The rows are grouped in 4 ways, from coarse to fine. Each group lies inside one group of the grouping before and may be the whole of it. The rows also spread widely along 9 directions, which tell nothing about the answers.
In the rows, zero is written as 128.
Known rows, each followed by its group in each grouping:
[156 136 167 167 119 156 164 164 130  98 115 170 157 160  91 129  97 123
 135 110  49 120 143 109  79 125]
J153 nozu Kupa rodu
[155 149 182 163 148 120 166 224 101 105 151 144 192 207  94 132  95 142
 173 111   5 127 171 155 138 134]
J945 zap tulad des
[109 143 123  95 105 110 116 128 142 107  99 105 117 109 177  67 153 158
 139 109 124 135 141 168 126 165]
J740 Luvi Zonub Lesez
[142 146 149 158 125 160 136 134 142 112  96 110 147 107 130 110 139 112
 137  89 108 163 142 137 121 126]
J153 nozu mazul lik
[116 127 207 103 142 125 107 183 179 173 168 129 182 176 109 172  80  97
 154  81 117  81  98 101 117 137]
J945 keza kidin Gakip
[ 90 140 170 162  89  82 195 155  61  67  96 138 182 146  90 165 166 182
 175 174  87 106 165 145 100 110]
J740 deta Dit Ripal
[110 145 160 120 125 151  94 135 152 151 169 130 110 129 155 115  88  93
 136  82 104 108  93 108 150 131]
J740 Luvi vabo mak
[165 108  97 183 115 150 154  84 141  89  94 162 160 121 114 103 132 158
 115 111 145 134 157  83 112 130]
J153 rin vuzu guf
[124 141 197 109 125 129 121 181 165 149 129 126 167 167 116 142 107 117
 147  99  89 101 123 148  96 148]
J153 nef soro lut
[ 88 147 186 151  98 156 155 127 120 140 139 189 109 146 109 166  76  86
 136 138  66  75 111  90  90  97]
J153 Ref rupum tuda
[119 120 168  89 126 151 112 186 148 137 148 122 196 152 113  96  73 119
 139  63  97 112 100 143 137 161]
J740 Luvi zum Bude
[129 137 120 131 105 152 100  97 141  95 130 147 126 129 147  61 100 137
 116  88 122 129 111 113 152 132]
J153 rin vuzu zefer
[123 144 194 178 117 174 143 148  91 102 176 155 180 145  69 163  80 105
 132  91  78 121  80  69 134  77]
J740 Luvi Zonub Tibu
[ 92 124 163 110 104 164 131 144 135 133 109 137 151 116 113 130  73  83
 128  93 107  97 103 111 105 128]
J740 deta Dit nit
[ 75 152 175 116 108 139 153 148 115 126 106 128 124 118 137 125 102 106
 144 128  91 118 133 141 120 114]
J945 zap tulad gofem
[ 72 124 135 159 116 116 158 111 109 143 137 136 148 128 135 142 128 120
 161 140 142 103 145 114 153 110]
J153 Ref nikev mides
[137 106 126 161 145 118 153 142 144 140 138 164 158 167 129 140 103 130
 152 128 108  95 166  86 124 146]
J945 kema pelu Mati
[ 49 174 222 101  90 114 128 148 108 128 147 187  73 164 130 170  69  92
 144 168  41  55  90 108  81  97]
J945 kema pelu nobet
[156 147 104 232 122 159 175  87  97  88 114 163 122 121 127 124 143 135
 132 137  94 147 176  85 132  94]
J153 nef soro seva
[109 122 164  81  99  99  91 132 167 127 160 170 133 174 139 115  92 156
 135 112 120  60  97  91 102 145]
J945 zap zot kud
[121 127 126 154 127 135 149 118 135 119 109 134 150 119 135 123 125 130
 142 117 131 128 158 102 126 126]
J945 keza kidin pusop
[115 149 194  90 104 132  95 143 172 129 126 122 121 138 142 114 129 120
 144  89 102 116  94 158 107 148]
J153 Ref rupum nasok
[132 136 131 201 113 167 173  96  98  84  98 143 160 108 104 121 129 129
 124 120 120 158 149 100 139  91]
J153 rin vuzu zefer
[140 118 127 133 134 118 134 133 169 142 118 139 140 141 155 114 122 136
 143 113 117 109 164 111 118 148]
J945 zap zot kud
[101 155 134 192 120 134 185 109  98 120 109 128 104  95 149 145 164 123
 146 155 103 145 169 119 133  93]
J740 Luvi zum Bude
[147 135 132 161 116 128  88  71 162  99 147 153  98 128 159 124 150 144
 122 110 156 123 100  56 127 119]
J945 kema pelu nobet
[172  84 112 186 130 163 139  94 182 134 111 145 194 119 101 144 129 122
 116  80 189 124 133  42  97 131]
J153 nozu mazul lik
[132 155 125 152 119 137 124 116 133 105 120 119  95 103 173  91 151 133
 138 107 101 151 142 137 143 133]
J740 Luvi vabo mak
[170 145 177 168 129 182 101 140 149 107 162 137 177 151  95 129 100 111
 123  59 104 144  87  89 135 112]
J153 nef soro lut
[172 162 168 155 106 161 111 116 172  92 104 145 100 127 132 122 148 131
 110 100  83 144 116 114  72 128]
J153 nef soro lut
[ 91 148 172 119 137  99 138 170 136 159 152 139 137 167 141 148  97 114
 169 130  80  87 150 129 132 132]
J945 keza kidin pusop
[ 91 152 130 135 124 135 134 132 122 141 127 132 109 125 163  92  99 100
 151 117  92 118 150 139 150 129]
J153 nozu mazul lik
[114 123 102 183 108 127 163  66 123  95  80 152 104  94 155 130 164 149
 131 159 157 130 167  80 109 114]
J945 kema pelu Mati
[156 121 152 162 129 143 150 162 130 109 126 142 181 152  97 143 113 126
 145  98  79 117 141 111 113 133]
J740 deta Dit Ripal
[128 153 151 150 128 138 141 150 133 117 124 132 123 141 140 103 120 118
 149 110  75 134 148 140 128 129]
J153 nozu Kupa rodu
[133 153 139 157 116 128 119 110 142 111 132 137 116 137 151 115 146 144
 138 118 116 125 137 117 127 125]
J153 nef soro lut
[ 65 153 140 147 116  82 167 122  97 129 119 116 128 134 159 122 152 148
 173 163 128 115 174 160 165 115]
J153 rin vuzu zefer

New rows, each followed by its group in each grouping:
[169 137 170 190 130 162 150 129 145 108 128 157 158 152  91 152 116 117
 124  99  89 136 128  90 109 102]
J153 rin vuzu zefer
[117 142 145 157 121 136 122 111 123 106 137 139 122 130 146 121 125 128
 143 119 119 131 123 100 146 114]
J945 kema pelu Mati
[126 137 147 169 141 142 166 151 129 137 111  96 159 104 137 138 149 111
 156 107 112 158 166 144 141 125]
J740 Luvi vabo mak
[142 139 158 143 129 144 102 127 168 127 149 122 134 139 141 113 130 120
 139  77 130 134 104 104 136 127]
J153 nozu Kupa rodu
[177 145 104 196 128 177 147 117 123  86  99 141 133 113 133  78 126 120
 126  91  74 172 166 117 131 126]
J153 nozu mazul lik
[ 83 119 123 147 112 179 143 108 108 129 121 131 163  99 123  98  78  87
 135  95 136 129 121 116 163 116]
J153 Ref nikev mides
[ 96 153 173 115 110 131 117 132 142 137 141 133 102 126 148 134 118 112
 136 112 102 106 104 120 114 121]
J740 Luvi Zonub Lesez
[124 164 151 100 106  93  96 127 182 128 108 123  74 145 190 101 172 156
 146 128 105 111 139 165  99 165]
J153 nef soro seva
[122 152 118 181 130 167 130 108 113 122 140 133 121 113 149  94 104  94
 139  95 105 146 137 103 169 105]
J153 nozu mazul lik
[173 160 162 213 123 135 108 109 127  90 205 170 114 181 117 148 143 145
 146 106  75 129  98  68 147  89]
J153 Ref nikev mides
[104 163 141 186 102 135 168  87 107  89  85 123  96  87 152 125 182 134
 143 147 128 160 155 122 118  91]
J153 nozu Kupa rodu
[168 128 121 236 144 188 147  91 125 114 137 129 147 100 119 152 135  92
 128  85 136 164 132  50 158  82]
J740 deta Dit nit
[106 133 133 175 102  92 174 112  96  95 124 146 144 130 130 142 176 184
 153 161 125 114 158 106 119 113]
J740 Luvi zum Bude
[147 108 111 140 136 126 119 148 143 125 150 137 175 159 133 100 105 138
 151  84 111 102 143 109 155 157]
J740 deta Dit Ripal
[143 121  86 215 126 151 166  89  82  70 127 153 178 118 112 105 127 156
 139 118 135 149 169  66 165  98]
J945 keza kidin pusop
[128 135 143 159 137 167 162 126 159 143  81 109 126  90 149 132 134  87
 130 103 123 158 165 122 119 119]
J945 zap tulad gofem
[ 95 124 148 152 121 131 189 163  98 134 116 149 173 135 105 145  95 120
 150 137  85  99 164 118 110 125]
J740 Luvi Zonub Tibu
[114 138 153 146 141 120 149 166 126 140 143 160 133 170 137 133  85 112
 160 133  59  97 158 119 133 137]
J945 kema pelu Mati
[125 137 167 156 109 115 154 130 139 119 118 145 130 132 122 165 155 145
 138 137 109 110 135 100  80 121]
J740 Luvi Zonub Tibu
[160 164 134 179 128 100 102 130 110  75 189 131 129 180 150  85 168 187
 172 106  77 149 133 139 190 126]
J153 Ref nikev mides
[ 99 150 169 165 120 112 134 110 115 117 159 121 131 131 140 156 157 141
 155 128 149 127 118  89 157  86]
J945 zap tulad gofem
[ 65 142 155 104  97 141 138 118 141 150 102 131  90  89 162 127 110  95
 128 128 122 101 120 129 103 129]
J740 Luvi vabo mak
[147 157 137 188 121 190 155 105 136 108  81 123 118  86 135 120 138  93
 120 103 101 173 150 124 118 107]
J153 nef soro seva
[147 140 156 175 147 128 171 166 136 141 131 141 143 154 123 157 126 117
 152 123  61 121 172 122 109 128]
J740 Luvi Zonub Lesez
[ 95 165 134 167 133  79 168 120 127 149 127 149  56 143 196 145 159 132
 172 186  75 103 202 130 132 108]
J945 zap zot kud
[129 161 149 131 110 127 103  92 175 119 112 128  69 117 176 105 155 129
 124 115 121 134 121 130 119 128]
J153 rin vuzu zefer
[ 93  85  43 123 132 120 127  92 145 154 107 102 185  95 180  47 124 141
 149  91 224 120 173 120 190 174]
J153 nozu mazul lik
[124 133 130 147 107 137 128 112 134 109 127 149 132 133 142  98 127 141
 142 110 116 117 134 119 133 136]
J153 Ref rupum tuda
[ 98 140  90 208 116 137 163  44 109 107 102 114 103  65 173 114 191 134
 143 141 194 165 164  87 164  85]
J153 nozu Kupa rodu
[135 158 124 209 120 159 153  75 130 119 114 151  82 107 152 144 150 109
 128 136 115 139 153  82 122  91]
J153 nef soro seva
[ 97 171 193 171 123 156 136 134 111 130 143 112 132 117 123 155 126  86
 153 107 103 147 108 118 147  77]
J153 nozu mazul lik
[ 88 137 169 136 116 116 123 122 132 132 151 111 158 134 132 136 142 134
 157 106 166 118 106 106 149 110]
J153 nozu Kupa rodu
[ 91 133 146 132 117 133 150 140 119 140 129 144 137 126 135 127  97 112
 141 122 101 101 134 115 124 126]
J740 Luvi Zonub Tibu
[ 69 140 211 117  89 111 160 160 100 109 124 154 183 164  77 158  96 140
 150 141  94  83 110 133  99 108]
J153 rin vuzu zefer
[106 158 118 156 103 155 105  60 132  97 120 110  81  76 182  76 162 126
 126  99 167 164 109 107 161 102]
J153 nozu Kupa rodu
[166 150 134 164 124 137 149 161 114  85 128 161 133 158 124  96 115 151
 137 112  29 132 159 128 110 141]
J740 Luvi Zonub Tibu
[146 127 109 139 132 137 104 122 134  96 135 135 150 139 153  72 114 142
 140  93 121 137 136 112 162 151]
J945 kema pelu nobet
[111 160 208 147 124 167 135 158 124 115 122  89 172 115 103 138 130  97
 151  78 112 166 100 146 139  98]
J153 nozu Kupa rodu
[139 176 151 170 150 178 117 146 123 138 173 132  87 133 157 108  85  70
 138  82  37 147 119 122 170 104]
J740 Luvi Zonub Lesez
[129 165 150 173 108 188 147  86 146 106  74 151  47  77 158 127 130  82
 102 124  81 155 133  98  86  92]
J945 zap tulad des
[ 97 114 153 151 111 126 127 107 130 130 157 132 177 137 114 144 130 136
 150 108 172 106 101  89 149 114]
J153 Ref nikev mides
[ 85 163 180 128 111 116 127 130 127 121 128 146  83 137 155 144 124 117
 149 148  85 105 123 125 113 114]
J945 kema pelu Mati
[167 161 145 157 101 173  90  95 146  63 133 152  89 121 141  72 129 136
 109  77  91 158  86  94 114 115]
J153 nozu Kupa rodu
[121 108 108  68 103 117  96 123 190 116  85 111 145 117 170  44 136 162
 131  82 168 119 130 152 108 197]
J153 nozu Kupa rodu
[142 159 141 159 154 124 119 142 147 140 166 120 105 151 174 110 132 121
 158 100  88 138 151 122 176 123]
J945 zap tulad gofem
[104 144 190  92  95 141 131 148 168 117  70 119 126 110 129 117 133 117
 129 106 107 127 113 157  62 145]
J153 nozu Kupa rodu
[122 157 143 171 114 149 131 106 116 100 116 112 127 104 142 108 151 122
 142 106 123 163 132 122 146 103]
J153 nozu mazul lik
[177 181 167 246 127 138 139  79 135  84 131 110 104 112 138 176 231 150
 142 127 135 189 139  90 129  67]
J153 nef soro lut
[100 151 138 133 100 137 130 126 100  83 101 111 130 101 144  90 136 134
 146 111 105 144 133 148 143 125]
J740 deta Dit nit
[103 114 113 133  92 143 135  99 119  91  88 125 156  90 132  96 131 141
 130 106 158 125 127 111 123 134]
J740 deta Dit nit
[159 153 182 163 146 173 142 163 181 155  95 108 130 118 127 153 129  65
 135  84  74 162 145 138  93 124]
J153 nozu mazul lik
[163 145 181 141 107  99 122 153 145  85 142 151 153 183 113 125 159 181
 157 115  72 118 129 140 101 145]
J153 Ref rupum nasok
[136 150 148 185 126 140 146 121 129 117 120 120 139 122 131 137 153 120
 149 113 114 150 146 115 131 107]
J153 nozu mazul lik
[140 154 137 177 109 123 131  94 132  89 116 126 111 117 158 111 190 160
 149 124 125 154 148 131 135 120]
J153 Ref rupum tuda
[122 160 170 125 131 135 101 132 156 127 142  96 116 122 165 112 144 121
 145  87 125 152 113 134 158 120]
J945 zap tulad gofem
[ 97 155 193 131 110 104 116 138 134 118 145 101 146 140 131 145 167 143
 166 115 129 131 105 152 142 117]
J153 Ref nikev mides
[153 131 129 157 111 173 139 124 129  98 128 181 123 136 117 104  79 118
 108  99  62 112 122  82  92 127]
J740 Luvi Zonub Lesez
[172 134 133 176 126 124 129 124 158 105 133 144 131 154 136 118 157 152
 144 107  95 137 149 117 118 142]
J153 Ref nikev mides
[134 140 127 141 119 159 137 119 149 109  75  98 119  72 161  94 155 118
 127  95 123 169 149 148 118 143]
J740 Luvi vabo mak
[136 151 141 205  98 107 168  84 106  75 112 156 106 128 134 145 199 175
 150 162 108 137 162 108 109  98]
J153 Ref rupum nasok
[114 103 133 136 114 111 159 153 125 133 151 189 164 176 111 138  75 144
 143 131  88  55 145  81 100 149]
J740 Luvi vabo mak
[ 91 144 159 130 108 144 146 149  94  98 102 107 193 118 112 100 118 136
 150 108 118 141 139 164 145 128]
J153 nef soro lut
[142 160 156 158  80 189 111  72 153  80  91 165  71  89 131 114 124 103
  90 102  99 141  87  76  64  99]
J153 nozu mazul lik
[126 145  75 211 131 162 149  61 114 136 150 176  50 106 182 111 108  95
 121 134 102 119 158  52 157  93]
J740 Luvi Zonub Lesez
